All groups share one centre, and each spreads out both ways along 11 directions, with some noise.
(in the rows, 100 means zero)
Some rows, each with its group after it:
98  72  66  118  75  121  147  122  90  99  128  70  60  98  89
C
101  57  96  110  70  94  100  61  92  90  80  106  78  137  95
C
88  85  93  75  99  146  108  65  79  90  113  112  121  95  64
P
88  99  88  99  104  107  104  127  95  96  114  93  105  73  98
Y
84  135  67  98  115  137  132  90  81  57  102  119  103  78  90
C
72  124  100  80  114  85  78  68  99  103  100  117  119  97  65
Y
134  148  115  128  76  88  106  125  74  76  127  116  124  102  65
B
135  72  127  89  93  85  90  66  99  133  94  97  96  141  106
C
63  151  102  92  110  93  100  136  124  83  111  105  96  86  85
P
121  68  104  100  87  99  120  106  94  101  85  108  124  84  123
C
119  82  113  70  88  131  108  77  132  107  61  75  89  112  137
P
73  122  111  47  94  131  96  111  101  57  115  104  129  100  103
P
72  68  88  81  93  59  67  82  92  107  102  109  114  96  98
Y
63  71  107  130  85  45  62  109  76  135  94  103  79  108  138
C
179  95  82  71  87  84  96  60  81  83  114  106  132  100  76
Y
116  81  89  88  122  89  107  104  125  116  147  94  133  90  98
P
104  68  94  88  77  86  97  129  103  96  91  106  103  68  96
G
54  64  118  88  72  129  131  93  107  87  55  107  91  113  75
G
123  39  101  80  75  106  121  60  140  120  99  76  120  116  127
Y
91  78  117  80  94  88  118  155  103  116  103  83  54  114  83
G
105  115  115  125  115  100  93  103  116  93  81  118  104  106  128
C
99  62  82  78  108  105  136  68  116  110  70  110  74  105  112
B
136  91  68  91  105  92  105  97  100  90  121  85  77  109  137
B
71  121  100  71  60  75  92  139  91  95  119  91  103  75  85
C
68  143  102  104  93  70  86  92  88  94  93  121  58  124  74
Y
82  120  100  73  91  104  99  142  104  86  119  72  85  97  113
Y
133  70  72  120  88  75  54  81  75  90  147  79  85  138  115
C
115  40  131  79  78  119  118  116  92  112  75  92  90  117  124
G
126  100  112  117  75  88  123  97  81  101  81  112  77  118  136
B
76  98  123  112  68  119  95  107  34  55  66  146  104  108  106
Y
98  96  85  113  72  53  94  131  124  88  95  85  85  89  101
P
113  113  86  117  113  50  94  85  89  100  107  146  98  100  59
G
91  87  75  96  100  85  94  37  128  81  82  110  148  94  71
G
127  127  116  62  81  96  151  106  84  120  95  77  80  114  84
G
67  96  88  134  130  106  123  122  104  111  73  134  114  43  48
G
122  94  92  111  122  80  116  38  91  138  87  130  82  117  95
B
92  113  93  108  116  93  93  112  71  116  105  109  64  97  48
Y
108  133  109  109  129  83  118  115  150  135  83  98  83  90  102
P
96  100  77  73  121  102  79  64  67  63  79  129  71  116  108
B
74  31  117  123  112  123  63  102  109  117  66  90  107  97  92
P
100  67  126  76  112  128  98  115  137  122  85  86  139  73  114
C
119  75  69  95  103  107  153  87  93  77  154  94  119  121  69
G
63  138  97  120  128  134  98  109  117  50  105  96  131  102  121
G
86  118  110  82  108  109  121  119  141  96  96  96  126  81  128
B
90  93  78  137  128  112  73  57  117  87  89  140  131  77  113
P
129  125  93  59  134  124  106  82  104  127  149  77  107  102  73
P
132  87  85  102  93  116  97  88  48  90  123  103  119  94  82
P
105  94  89  99  76  115  76  70  103  103  120  87  84  115  109
G
142  73  104  100  116  132  94  98  68  114  127  85  117  105  98
Y
82  83  96  75  70  127  92  124  87  54  132  80  112  109  124
P
93  43  118  125  80  140  74  110  82  111  104  74  98  116  61
B
101  91  72  124  98  100  88  110  91  60  97  123  112  71  83
B
104  115  85  102  102  139  116  73  73  52  90  121  98  112  87
C
91  52  101  112  110  169  106  107  97  90  95  81  98  100  69
C
143  101  90  105  112  103  123  101  68  89  109  116  96  101  93
B
96  51  98  122  109  123  86  97  117  90  100  105  119  99  129
G
94  82  127  131  98  131  77  119  84  105  22  92  80  88  94
P
76  85  96  141  120  98  67  87  140  125  117  85  64  131  115
Y
131  85  111  101  87  121  122  112  76  88  55  116  80  95  66
Y
130  65  125  94  132  121  87  84  98  108  84  116  158  94  117
B
100  82  78  109  81  100  106  125  134  74  114  78  72  107  92
B
125  126  105  93  129  101  99  71  62  106  107  124  93  121  87
B
105  96  106  94  88  94  123  71  73  103  81  117  86  121  118
C
100  72  88  53  105  68  50  76  79  104  106  93  121  92  63
Y
92  117  106  87  118  122  74  92  140  84  84  59  146  94  143
G

New rows, each followed by its group:
110  112  80  135  104  126  83  127  87  134  121  103  86  36  98
G
135  130  122  84  83  125  112  98  84  53  57  123  114  105  93
Y
105  107  86  89  91  99  175  114  122  106  104  80  102  81  85
G
118  110  105  99  135  109  95  136  45  93  143  109  99  110  63
G
85  83  72  59  78  99  68  94  124  61  120  75  105  100  101
B
103  137  73  115  86  133  108  95  102  99  108  94  117  43  107
G
147  112  82  83  92  123  141  87  103  113  88  83  91  71  96
P
105  52  87  95  139  131  98  73  77  117  82  102  79  102  126
B
84  72  127  76  103  94  45  102  94  55  51  121  143  102  111
G
108  88  88  109  111  131  139  103  82  107  150  104  110  100  106
P
106  68  125  87  97  96  92  132  99  103  83  88  120  99  101
P
110  116  132  50  131  89  135  83  102  152  129  114  111  124  32
P
96  150  105  96  115  111  56  99  84  57  109  116  112  110  96
C
62  83  101  106  91  114  90  107  116  77  64  112  110  77  127
B
133  58  107  99  68  100  110  98  105  93  83  108  122  91  83
C
85  90  73  103  93  119  66  134  138  75  82  63  104  50  105
P
103  132  114  90  128  153  107  106  97  94  90  100  107  87  116
P
28  100  86  115  83  68  94  124  129  67  132  121  104  104  82
P
81  58  121  87  48  100  117  104  160  107  74  78  128  93  129
B
125  76  108  60  75  122  64  52  71  109  98  82  117  110  81
G
77  60  77  123  92  119  85  107  116  106  113  70  68  98  85
B
95  84  83  130  152  105  77  79  135  127  122  98  85  109  56
B
100  154  109  119  106  82  66  87  81  87  101  128  125  96  125
B
92  78  91  86  76  119  119  71  96  67  65  126  118  88  80
C
123  88  108  94  98  105  64  130  89  119  75  100  121  39  119
G
106  76  68  137  75  128  106  65  92  127  149  109  59  105  79
G
97  49  45  73  87  86  79  54  106  83  94  93  94  81  149
B
106  74  115  103  106  134  101  138  122  61  98  96  106  117  37
B
118  124  90  117  110  87  106  95  81  108  127  92  66  131  133
C
35  106  110  133  91  112  105  70  103  107  97  127  93  119  95
Y
112  54  96  66  83  120  75  70  111  100  74  73  153  70  104
G
77  81  87  91  109  100  67  96  103  57  131  98  112  130  80
G
105  108  138  89  137  111  59  80  143  144  105  88  104  129  86
C
166  105  113  62  84  85  126  90  96  79  117  107  133  125  80
B
75  85  93  111  119  96  95  105  79  84  139  141  158  80  70
P
117  141  108  64  53  103  83  97  75  100  76  91  98  71  105
G
87  83  105  98  69  119  126  105  136  54  47  117  111  90  114
C
77  99  130  97  71  110  84  112  116  67  76  112  130  104  76
B
78  135  114  28  83  66  77  101  107  64  81  72  102  129  60
G
63  82  87  117  126  87  80  93  161  109  100  111  122  77  89
P
121  102  114  66  116  67  49  84  95  119  76  91  124  93  75
G
98  95  81  72  102  135  96  142  101  63  133  80  153  48  92
B
93  120  130  61  133  95  96  95  96  120  125  118  129  118  51
P
126  73  78  92  109  90  94  77  94  120  143  86  100  110  58
G
112  59  87  109  106  130  121  59  129  95  80  98  93  119  111
C
84  66  81  87  73  137  44  102  73  41  143  99  117  107  103
G
101  69  114  148  117  106  119  86  69  125  91  156  76  115  68
G
104  85  106  62  70  95  160  71  107  100  94  84  85  143  69
G
107  65  103  92  101  145  51  104  129  48  94  84  136  104  112
C
133  131  102  74  110  81  43  81  91  138  96  76  107  76  82
G
102  111  80  108  77  89  115  90  133  91  114  85  54  132  91
C
126  63  99  86  131  159  114  58  118  105  95  86  115  114  104
C
103  65  109  79  102  108  97  66  101  121  91  103  116  110  62
P
127  93  78  80  56  122  109  87  120  48  109  91  130  92  98
Y
104  121  68  113  109  49  86  103  128  88  105  116  109  72  112
Y
66  62  71  60  87  89  119  105  103  132  116  83  133  35  99
C
97  103  81  87  139  147  116  142  77  65  111  93  61  95  94
B
114  64  87  102  127  115  96  49  124  104  121  77  136  127  99
G
85  95  90  105  111  126  77  114  121  93  133  73  112  95  115
Y
91  121  76  137  116  101  108  81  120  53  100  132  147  85  125
G
75  97  80  99  111  104  71  67  122  82  101  125  130  81  75
P
102  135  132  79  121  84  118  131  139  126  107  87  86  118  111
P
104  118  96  120  73  86  142  78  124  100  82  121  58  126  66
C
139  100  93  96  117  137  67  95  46  88  107  93  128  78  82
P
119  81  121  82  112  133  47  101  97  106  111  60  114  117  140
G
120  95  73  79  52  75  122  82  99  83  120  104  91  102  85
G
116  76  109  112  85  110  111  72  116  83  69  102  76  148  133
C
